The rows of a group lie close to one hidden flat surface of 9 dimensions, which may be shifted away from zero. Surfaces can cross.
Some rows, each with its group after it:
| -2.79 |  0.24 | -0.62 |  1.63 |  1.47 |  2.56 |  1.67 |  0.98 |  1.31 | -0.73 |  0.35 |  1.41 | -1.02 | -1.44 |  0.03 | -2.03 | -3.16 |  1.61 |  0.84 |  0.48 | -0.51 |
k_220
| -0.01 |  2.41 | -0.44 | -4.91 | -1.66 |  1.65 |  0.21 | -0.36 | -2.41 | -0.27 |  2.73 | -0.26 |  2.06 | -0.59 |  0.09 |  2.77 |  1.11 |  1.59 |  0.32 | -2.54 |  1.03 |
k_628
|  1.50 | -1.27 | -0.65 | -0.52 | -0.38 | -1.95 |  1.63 | -0.59 | -4.14 | -0.22 | -1.06 | -2.72 |  1.01 | -2.06 |  2.22 |  4.65 |  1.68 |  0.18 | -0.06 |  0.19 |  0.76 |
k_186
| -2.82 |  0.24 |  1.15 |  2.96 |  0.78 |  1.81 | -0.13 |  1.39 |  3.80 |  1.45 |  1.88 |  0.70 |  1.59 |  0.17 | -0.43 |  0.80 | -1.10 |  1.43 |  2.47 | -0.33 |  0.63 |
k_186
| -1.64 |  1.37 |  3.81 |  0.30 | -0.22 |  2.06 | -0.49 |  1.99 |  1.58 |  1.39 |  2.28 |  1.15 |  0.87 |  1.95 | -1.16 |  0.95 |  0.14 |  2.43 |  3.32 | -0.81 |  0.42 |
k_220
|  0.50 | -2.59 | -0.06 |  1.28 |  0.54 | -1.62 | -0.30 |  2.67 | -1.28 |  2.28 | -3.49 | -0.76 | -3.40 | -0.75 | -1.61 | -2.79 |  0.46 |  3.28 | -0.73 |  1.60 | -2.28 |
k_628
|  0.35 |  1.15 |  0.60 | -1.98 | -0.92 |  0.82 |  0.65 | -1.33 | -2.72 | -3.61 | -0.40 |  2.52 | -0.62 |  1.00 |  0.22 | -2.25 | -0.33 | -4.13 | -1.23 |  0.57 | -1.98 |
k_186
| -1.93 |  0.29 | -2.47 | -1.60 | -2.82 | -0.66 | -0.42 | -0.24 | -2.13 | -1.49 |  0.67 | -0.14 |  4.39 | -1.59 |  0.39 |  3.51 |  1.29 | -2.82 | -1.01 | -0.97 | -1.08 |
k_220
|  0.40 | -1.11 |  1.90 |  1.50 |  1.85 | -0.68 | -0.92 | -1.04 | -0.67 | -2.96 |  0.63 |  0.74 |  0.39 | -0.49 |  1.61 |  3.54 |  1.00 | -2.91 |  0.99 | -0.60 |  0.74 |
k_782
| -0.15 | -1.43 | -4.16 | -3.33 | -2.09 | -0.50 |  0.77 | -0.67 | -2.70 | -0.27 | -1.25 | -0.32 |  0.96 | -2.39 |  0.05 |  0.35 | -0.49 | -0.53 | -3.14 |  0.29 | -0.41 |
k_628
| -0.78 | -3.44 |  4.60 |  3.00 |  0.56 |  1.06 | -1.00 | -0.61 |  0.73 |  2.38 |  0.15 |  1.50 | -1.35 |  1.35 | -0.07 |  0.27 |  0.21 | -0.36 |  3.63 |  2.49 | -1.00 |
k_628
|  1.01 |  1.40 |  2.80 |  2.92 |  1.47 | -1.17 | -1.51 | -0.17 | -1.15 | -2.32 |  1.01 | -1.66 | -1.82 | -0.35 |  1.87 |  1.93 |  1.94 | -0.54 |  2.02 | -1.47 |  1.20 |
k_782
|  0.49 | -1.46 |  1.88 |  1.70 |  0.31 |  0.28 | -1.28 |  0.03 |  0.20 |  0.27 |  1.79 | -2.67 |  1.05 | -1.91 |  0.92 |  1.06 |  4.28 | -0.47 |  1.60 | -1.02 | -2.07 |
k_628
|  0.30 | -1.15 | -0.28 | -1.29 | -1.17 | -1.18 |  3.38 | -0.04 | -4.73 |  0.34 | -2.23 | -0.61 |  2.50 | -0.49 |  1.31 |  4.07 | -0.44 | -0.31 |  0.36 |  1.47 |  0.01 |
k_186
| -1.24 |  0.01 |  1.66 |  2.75 |  2.13 |  1.76 | -0.46 |  0.15 |  1.78 |  0.20 |  1.06 |  0.90 | -3.00 | -0.21 |  0.38 | -1.60 | -1.53 |  2.71 |  2.24 | -0.01 |  0.60 |
k_628
| -0.42 | -0.15 | -0.11 | -3.04 | -0.35 |  1.01 |  2.58 |  1.48 | -2.54 | -1.53 | -0.35 |  1.52 |  3.86 | -0.20 | -1.07 |  3.07 | -0.99 | -1.36 | -0.60 | -0.16 | -1.06 |
k_782
| -1.66 |  2.22 | -1.11 |  3.48 | -0.35 | -1.99 | -3.81 | -0.17 |  2.69 | -1.48 | -0.15 | -0.96 |  0.15 |  0.78 |  0.71 |  0.62 |  0.07 | -1.75 | -0.25 | -1.05 |  2.47 |
k_220
| -2.20 |  2.32 |  0.00 | -1.65 | -3.11 |  2.15 | -0.15 |  1.04 | -2.31 |  0.35 |  2.82 | -1.95 |  1.20 | -1.90 |  0.61 | -0.02 |  2.19 |  1.32 |  0.97 | -1.63 | -2.52 |
k_782
| -1.47 |  2.88 |  2.05 |  1.12 | -0.48 |  1.02 | -2.35 |  0.67 |  3.11 |  1.09 |  2.05 |  0.97 |  0.18 |  2.26 | -0.81 |  1.64 | -1.05 |  2.99 |  2.96 | -1.09 |  4.02 |
k_220
| -0.35 |  0.67 | -3.18 | -2.61 | -1.00 |  0.58 | -0.31 |  0.44 | -1.66 | -1.74 |  0.50 |  0.33 | -0.63 | -2.29 | -0.05 | -1.40 |  0.08 | -0.15 | -2.25 | -1.59 | -1.20 |
k_220
| -0.07 | -1.90 | -0.32 |  2.21 |  0.00 | -2.45 | -1.85 | -1.55 |  2.14 |  1.45 | -1.30 |  0.37 |  0.70 |  2.29 |  0.21 |  1.03 | -0.37 | -2.37 | -0.19 |  1.45 |  1.75 |
k_220
| -0.74 | -2.05 | -2.11 | -0.44 |  0.74 | -0.40 |  0.97 | -3.17 | -0.01 | -0.34 | -0.61 |  1.68 |  0.54 | -0.91 |  1.53 |  2.38 | -2.93 | -0.95 | -0.82 |  1.36 |  2.52 |
k_628
| -0.20 |  3.26 |  1.95 | -1.31 | -0.99 |  1.17 | -1.56 |  2.19 |  0.79 | -0.11 |  2.31 |  0.32 |  0.18 |  1.34 | -1.59 |  0.85 |  1.38 |  1.95 |  1.48 | -2.23 |  0.77 |
k_782
|  0.34 |  2.86 | -0.78 | -2.54 | -0.96 | -0.20 |  0.27 |  2.89 | -1.70 | -0.68 |  0.75 | -2.14 |  1.86 | -1.49 | -0.69 |  1.91 |  2.24 |  2.86 | -0.86 | -2.69 | -0.21 |
k_186
|  0.55 |  0.53 |  2.71 | -0.08 |  0.55 |  0.96 |  2.18 | -1.42 |  0.19 |  1.63 | -0.40 |  1.33 | -1.30 |  3.08 |  0.58 |  0.45 | -2.80 |  2.13 |  3.06 |  1.83 |  2.57 |
k_782
| -0.01 |  3.95 | -3.34 |  1.36 | -0.80 | -0.94 |  1.71 |  2.18 |  1.06 |  0.46 | -1.18 | -3.44 |  0.40 | -0.69 | -0.32 | -3.29 | -0.48 |  2.35 | -2.18 | -0.37 | -0.73 |
k_782
|  0.28 | -2.05 | -0.79 |  1.74 |  1.49 | -1.10 | -0.85 | -4.61 |  3.46 |  0.57 | -0.05 |  0.57 | -0.23 |  1.21 |  1.43 |  1.42 | -2.16 | -2.47 |  0.28 |  1.59 |  3.37 |
k_186
|  0.24 | -1.24 | -0.44 |  1.82 | -0.45 | -2.71 | -1.47 | -0.28 |  3.37 |  1.74 | -2.06 |  0.47 |  2.70 |  2.59 | -1.37 |  1.62 | -0.57 | -2.50 | -1.07 |  0.91 |  2.10 |
k_628
|  2.67 |  0.58 |  0.83 |  0.04 |  1.12 | -1.87 | -0.05 | -0.30 | -0.36 | -0.08 | -0.41 | -2.71 | -1.30 | -0.07 |  0.52 |  0.84 |  1.94 |  1.03 | -0.11 | -0.92 |  1.07 |
k_186
|  0.19 |  2.19 |  0.36 |  4.43 |  2.71 | -1.01 | -2.58 | -0.83 |  2.07 | -1.07 |  0.19 | -1.95 | -5.54 | -0.23 |  1.60 | -2.65 | -0.66 |  1.83 |  0.55 | -0.83 |  2.37 |
k_782
|  0.02 |  2.34 | -2.26 | -2.91 | -0.61 |  0.18 |  2.32 |  1.04 | -3.66 | -1.98 | -0.76 | -0.76 |  0.64 | -1.63 |  0.38 |  1.80 | -0.72 |  1.69 | -1.21 | -1.02 |  0.91 |
k_628
| -0.49 |  2.24 | -2.79 | -3.85 | -3.11 | -0.14 | -0.12 | -0.16 | -5.15 | -1.32 | -0.27 |  0.25 |  0.52 | -1.46 |  0.94 |  2.64 |  0.07 |  1.06 | -0.95 | -1.20 |  1.14 |
k_220
| -0.43 | -0.89 |  0.33 | -0.29 |  0.28 | -0.04 | -2.78 |  0.21 | -0.84 | -1.12 |  1.05 |  0.88 | -1.78 | -1.97 | -0.15 | -0.70 |  2.32 | -1.04 | -0.60 | -1.00 | -1.73 |
k_186
| -2.01 |  2.54 | -1.58 | -1.04 |  0.38 |  2.91 |  3.29 |  1.11 | -0.93 | -2.89 |  1.25 |  0.27 |  1.68 | -2.49 |  1.15 |  0.25 | -2.26 |  0.80 | -0.33 | -1.50 | -0.40 |
k_782
|  0.79 |  0.66 |  1.48 |  2.26 |  0.31 | -1.24 |  0.38 |  3.07 |  2.58 |  1.61 | -1.56 | -0.79 |  0.78 |  2.65 | -1.87 | -1.55 |  0.32 |  0.67 | -0.11 |  0.37 | -1.10 |
k_186
| -0.06 | -4.32 | -2.78 | -2.02 |  0.34 | -0.81 |  0.07 | -1.97 |  0.56 |  1.46 | -1.72 |  2.43 |  0.07 |  0.32 | -0.83 |  1.04 | -2.40 | -1.00 | -1.66 |  1.59 |  1.68 |
k_782
| -2.98 | -0.10 |  1.20 |  2.86 |  1.43 |  2.87 | -2.20 |  0.94 |  2.82 | -1.90 |  2.27 |  1.78 | -0.41 | -1.46 | -0.48 | -2.44 | -0.22 | -1.68 |  0.67 | -0.68 | -2.41 |
k_220
| -3.12 | -0.73 |  0.64 |  1.75 | -0.48 |  0.95 | -1.44 | -1.44 |  1.17 |  0.30 |  1.85 |  1.66 |  2.24 | -0.25 |  1.01 |  2.61 | -1.25 | -1.73 |  2.20 |  0.69 |  0.80 |
k_220
|  0.02 | -0.97 |  1.12 |  0.05 | -0.28 | -0.40 | -1.45 | -0.46 |  3.50 |  2.46 |  0.67 |  0.26 |  1.77 |  2.11 | -1.72 |  0.96 |  0.59 | -0.28 |  0.57 |  0.45 |  1.44 |
k_186
| -0.63 |  2.23 |  2.88 | -0.59 | -1.44 |  1.09 | -1.90 |  2.31 |  1.03 |  2.07 |  0.60 |  1.93 | -0.93 |  3.28 | -2.05 | -0.89 | -0.12 |  3.13 |  2.10 | -0.46 |  1.07 |
k_782
|  2.06 |  2.01 |  0.16 | -0.69 |  0.85 | -0.80 |  1.14 |  1.37 | -0.07 |  0.79 | -0.11 | -2.81 | -1.37 | -0.04 |  0.01 |  0.47 |  1.43 |  3.49 |  0.46 | -1.75 |  1.74 |
k_628
| -2.81 | -1.25 | -4.05 | -0.03 | -0.07 |  0.90 |  0.09 | -2.21 |  3.38 | -0.52 |  1.07 |  0.92 |  3.04 | -1.66 |  0.48 |  1.55 | -2.80 | -2.43 | -0.94 |  0.03 |  1.40 |
k_220
| -2.41 |  3.69 | -1.61 |  0.03 | -0.36 |  1.85 | -0.38 |  0.03 |  3.43 | -2.21 |  1.61 |  1.44 |  1.75 |  1.04 | -0.78 | -1.04 | -2.74 | -1.44 | -0.92 | -1.49 |  1.17 |
k_186
| -1.05 |  1.88 |  0.56 | -4.01 | -3.78 |  0.47 | -2.14 |  1.90 |  0.97 |  1.46 |  1.48 |  1.74 |  3.34 |  2.75 | -3.23 |  1.82 |  0.56 |  0.17 | -0.15 | -1.60 |  1.07 |
k_628

New rows. What belongs after each?
| -0.29 | -2.81 |  3.39 |  4.19 |  0.93 | -1.90 | -2.42 | -0.34 |  0.00 | -0.64 | -0.83 |  1.10 | -0.30 |  0.91 |  0.44 |  2.02 |  1.08 | -3.31 |  1.61 |  1.39 | -0.51 |
k_782
|  0.59 | -1.86 | -1.01 | -0.47 | -0.94 | -1.99 | -4.41 | -3.32 | -0.16 | -0.06 | -0.10 |  1.33 | -2.60 |  0.53 |  0.67 | -0.02 |  0.92 | -2.16 | -1.23 |  0.26 |  2.28 |
k_220
| -0.98 | -1.33 | -0.55 |  0.01 |  0.23 |  1.86 | -2.53 | -2.12 |  4.85 |  2.85 |  2.64 |  0.41 | -1.81 |  0.08 | -0.84 | -2.62 |  0.18 |  0.89 |  0.89 |  0.07 |  1.04 |
k_628
| -1.12 |  0.67 | -0.14 |  3.85 | -0.46 | -0.53 | -1.17 | -0.11 |  1.16 |  1.11 | -0.47 | -2.16 | -2.02 |  0.73 |  0.61 | -2.87 |  0.41 |  1.02 |  0.93 |  1.19 | -0.80 |
k_782
| -0.37 | -5.70 | -4.33 | -0.53 |  0.87 | -0.92 | -1.38 | -3.80 |  1.71 |  2.02 | -0.45 |  0.06 | -0.42 | -2.79 |  0.70 |  0.64 | -1.05 | -1.56 | -2.24 |  1.40 |  0.70 |
k_628
|  0.26 | -3.77 |  0.10 | -1.65 |  1.19 |  2.12 |  1.93 | -2.13 | -1.03 | -0.05 |  0.62 |  2.30 | -1.16 | -1.48 | -0.08 | -1.60 | -0.65 | -1.54 |  0.15 |  1.25 | -2.00 |
k_220
| -0.97 |  0.21 |  3.24 | -1.24 | -1.15 |  2.29 | -0.05 |  1.52 | -1.94 | -0.93 |  1.32 |  1.75 |  0.02 | -0.06 | -0.86 | -1.11 |  1.30 | -0.53 |  1.32 | -0.62 | -2.84 |
k_186
| -2.51 | -0.22 | -0.78 |  0.80 |  0.32 |  1.97 | -2.23 | -0.06 |  0.91 | -1.01 |  2.99 |  0.41 | -0.18 | -3.05 |  1.02 |  1.28 |  0.26 |  0.51 |  1.05 | -2.00 |  0.67 |
k_186
| -0.67 | -2.64 |  1.22 |  1.64 |  0.80 |  0.16 | -0.80 | -2.29 | -0.89 | -0.10 |  1.23 |  0.16 | -0.42 | -1.96 |  2.02 |  2.91 |  1.29 | -1.38 |  2.06 |  0.35 | -0.11 |
k_186
|  0.56 | -1.74 |  1.35 | -2.53 | -0.48 |  0.07 | -0.59 | -1.05 | -0.67 |  0.00 |  0.99 |  2.37 |  1.76 |  0.82 | -0.65 |  3.83 |  0.15 | -1.59 |  0.90 | -0.48 |  1.38 |
k_782
| -0.05 |  1.35 | -0.93 |  1.56 |  2.65 |  0.72 |  1.61 | -1.01 |  0.03 | -2.03 |  1.29 | -2.43 | -1.23 | -2.90 |  3.05 |  1.46 | -0.43 |  1.66 |  0.65 | -1.27 |  1.58 |
k_628
| -1.48 | -1.26 | -0.45 |  3.61 | -0.61 | -1.20 |  0.24 |  0.44 |  1.47 |  0.10 | -1.55 | -0.96 |  2.04 | -0.10 | -0.31 | -0.40 | -0.13 | -3.05 | -1.05 |  1.23 | -2.36 |
k_782
| -3.77 |  3.43 | -2.03 |  1.69 | -1.93 | -0.18 | -2.41 |  2.10 |  0.67 | -1.53 |  0.97 |  0.38 |  1.86 | -0.36 |  0.28 |  0.85 | -1.15 |  1.12 |  0.23 | -1.31 |  0.94 |
k_220
| -1.11 | -1.87 |  2.50 | -0.95 |  0.56 |  3.74 |  0.44 | -2.18 |  1.27 | -0.11 |  3.95 |  1.94 |  0.69 | -0.85 |  0.43 |  1.26 |  0.31 | -1.65 |  2.27 | -0.36 | -0.97 |
k_220
| -0.65 | -0.92 |  0.30 |  0.91 |  1.44 |  0.82 | -4.15 | -0.31 |  4.76 |  1.71 |  3.50 | -0.12 | -1.27 | -1.12 | -1.24 |  0.12 |  2.17 |  2.05 |  1.52 | -2.38 |  1.46 |
k_186
| -0.14 |  0.96 | -2.16 |  2.11 | -0.98 | -3.09 | -1.73 |  0.29 | -0.90 | -1.69 | -1.72 | -1.49 |  1.51 | -0.45 |  0.48 |  0.74 |  0.62 | -2.80 | -1.87 |  0.30 | -0.36 |
k_220
|  0.52 | -2.76 |  3.01 |  0.45 | -0.43 | -0.32 |  0.60 | -2.04 | -0.66 |  0.76 | -0.09 |  0.90 |  1.62 |  1.84 |  0.52 |  2.07 |  0.65 | -3.45 |  1.31 |  1.73 | -0.02 |
k_186
| -1.06 |  0.33 | -2.93 | -1.30 |  0.57 |  0.80 | -0.06 | -2.39 |  2.97 |  1.20 |  1.63 |  0.33 | -0.11 | -0.60 |  0.46 |  0.86 | -2.98 |  2.83 |  0.13 | -0.63 |  4.20 |
k_186
|  0.27 |  0.92 |  1.59 | -2.94 | -2.40 | -0.60 |  0.59 | -0.71 | -0.63 |  2.25 | -1.39 |  3.05 |  1.72 |  5.05 | -1.37 |  1.87 | -2.39 | -0.01 |  1.01 |  1.92 |  3.21 |
k_628
| -1.91 | -1.18 |  0.53 |  2.85 |  2.33 |  2.26 | -0.82 |  0.33 |  5.63 | -0.07 |  1.73 |  0.96 |  0.52 | -0.24 | -1.42 | -2.81 | -0.41 | -1.59 |  0.45 | -0.52 | -2.02 |
k_220
|  0.16 |  0.58 |  0.31 |  4.29 |  0.94 | -1.71 |  0.34 |  1.66 |  0.98 | -1.24 | -2.82 | -0.43 | -0.76 |  1.23 | -0.03 | -2.48 | -0.73 | -1.64 | -0.69 |  1.40 | -1.50 |
k_186
|  1.23 | -2.89 | -0.85 | -3.28 | -1.41 | -0.91 | -0.31 | -1.54 | -2.84 |  0.79 | -1.09 |  0.60 |  1.15 | -0.55 | -0.09 |  1.41 |  1.48 | -2.20 | -1.55 |  0.66 | -1.11 |
k_220
| -0.47 | -0.07 |  0.78 |  1.89 |  0.07 | -0.44 | -2.44 | -1.38 | -2.50 | -3.33 |  0.23 |  0.20 | -2.42 | -1.56 |  1.42 | -1.01 |  1.99 | -2.95 | -0.12 | -0.22 | -1.93 |
k_220
| -1.80 | -0.46 | -0.12 |  0.08 |  0.18 |  2.01 |  0.47 |  1.45 |  2.43 | -0.44 |  1.61 |  0.49 |  3.51 | -1.15 | -1.03 |  0.15 |  0.57 | -1.71 | -0.37 | -0.95 | -2.58 |
k_220
| -2.57 |  1.55 | -2.44 | -2.02 | -0.60 |  1.44 | -0.45 |  2.98 | -2.01 | -2.38 |  0.59 |  1.41 |  0.17 | -2.87 | -1.14 | -0.48 | -1.43 |  2.37 | -1.44 | -2.27 | -1.24 |
k_628
|  1.43 | -2.50 |  2.23 | -3.14 | -0.99 |  1.19 | -1.29 | -1.92 | -0.67 |  2.32 |  2.15 |  0.88 |  0.11 |  0.70 | -0.47 |  1.84 |  2.01 | -0.05 |  1.69 |  0.09 |  0.58 |
k_186
|  2.21 |  1.95 | -0.42 | -0.64 |  0.32 | -1.45 | -0.40 |  1.66 | -0.54 |  0.12 | -1.78 | -1.19 | -3.22 |  0.90 | -0.77 | -2.11 |  0.64 |  2.17 | -1.38 | -0.25 |  0.52 |
k_220
| -1.55 | -2.49 |  2.85 |  2.52 | -0.54 | -0.57 | -2.69 | -1.90 |  1.40 |  2.38 | -0.26 |  2.68 | -0.67 |  2.46 |  0.06 |  1.63 | -1.38 | -0.97 |  2.84 |  2.86 |  2.05 |
k_220
| -1.60 | -2.29 | -1.22 |  1.85 | -0.17 | -0.01 | -1.70 | -2.17 |  2.79 |  0.90 | -0.26 |  0.81 |  0.39 |  1.07 |  0.08 | -1.15 | -1.28 | -2.45 | -0.57 |  1.48 |  0.41 |
k_628
| -0.61 | -0.46 | -1.12 | -1.46 | -1.46 | -0.12 | -4.43 | -1.10 |  0.75 |  0.00 |  3.02 | -1.19 |  0.17 | -1.85 |  0.19 |  0.97 |  3.25 | -0.76 | -0.49 | -2.15 | -0.22 |
k_782
|  1.60 |  5.08 |  0.96 | -1.87 |  0.11 |  0.30 |  0.71 |  3.08 |  1.59 | -0.36 |  0.41 | -1.80 |  1.31 |  2.29 | -2.00 | -0.71 |  1.34 |  2.08 | -0.49 | -2.71 |  0.54 |
k_186
|  0.06 | -1.84 | -1.00 |  0.99 |  2.04 |  0.71 |  2.50 | -1.68 |  0.92 | -2.42 |  0.21 | -1.52 |  2.12 | -2.73 |  1.55 |  0.31 |  0.66 | -4.95 | -1.46 |  0.22 | -2.65 |
k_220
| -0.53 | -0.82 | -0.95 | -2.84 | -3.20 | -0.44 | -1.86 |  1.42 |  0.39 |  2.73 | -0.38 |  0.85 |  1.30 |  1.25 | -2.40 | -0.86 |  1.17 |  0.22 | -0.98 | -0.14 | -0.96 |
k_628
| -0.92 |  0.22 |  0.33 | -1.88 | -1.03 |  1.06 |  1.12 | -2.03 | -0.64 |  0.37 | -0.20 |  3.19 | -0.07 |  1.84 |  0.54 |  0.97 | -3.64 |  0.30 |  1.02 |  1.37 |  2.59 |
k_628
| -0.40 | -0.46 |  1.93 |  1.64 | -0.30 |  0.28 |  2.72 |  2.69 | -0.43 |  0.91 | -2.13 |  1.15 |  1.16 |  2.42 | -1.28 | -1.74 | -1.42 |  0.13 |  0.64 |  1.86 | -2.27 |
k_186
|  0.28 | -0.41 |  2.43 | -1.06 | -2.13 | -0.36 | -2.54 |  1.66 | -2.27 |  0.43 |  0.37 |  0.39 |  0.61 |  0.74 | -0.90 |  1.15 |  3.20 | -1.40 |  0.35 | -0.79 | -1.94 |
k_220
| -2.92 |  1.60 |  1.99 | -0.13 | -1.71 |  2.85 |  0.97 |  1.97 |  0.18 |  1.16 |  1.05 |  1.40 |  1.18 |  1.04 | -1.01 | -1.08 | -1.47 |  1.50 |  2.12 |  0.69 | -1.24 |
k_782
|  2.07 | -1.03 | -0.19 |  0.59 | -0.05 | -2.33 |  1.41 |  3.14 | -1.83 |  2.41 | -3.38 | -2.31 | -0.83 | -0.87 | -1.13 | -0.13 |  1.15 |  3.49 | -0.42 |  0.55 | -0.94 |
k_186
|  0.94 |  0.15 |  0.58 |  3.89 |  2.14 | -1.70 |  0.38 | -1.66 |  2.91 | -0.70 | -1.44 | -0.51 | -1.18 |  2.06 |  1.02 | -1.42 | -1.79 | -2.13 | -0.03 |  1.85 |  1.30 |
k_186
| -2.34 | -1.33 | -1.39 |  0.98 | -1.74 |  1.04 | -0.25 | -0.83 | -1.62 |  0.05 | -0.68 |  1.03 | -0.13 | -0.93 |  0.23 | -3.17 | -0.88 | -2.49 | -1.16 |  1.89 | -3.48 |
k_628
|  0.73 |  1.45 | -0.33 |  1.33 |  2.15 | -1.41 | -3.76 | -0.14 |  0.92 | -2.24 |  0.46 |  0.07 | -3.92 | -0.93 |  0.51 | -0.49 |  0.79 |  1.54 | -0.61 | -2.76 |  2.76 |
k_782
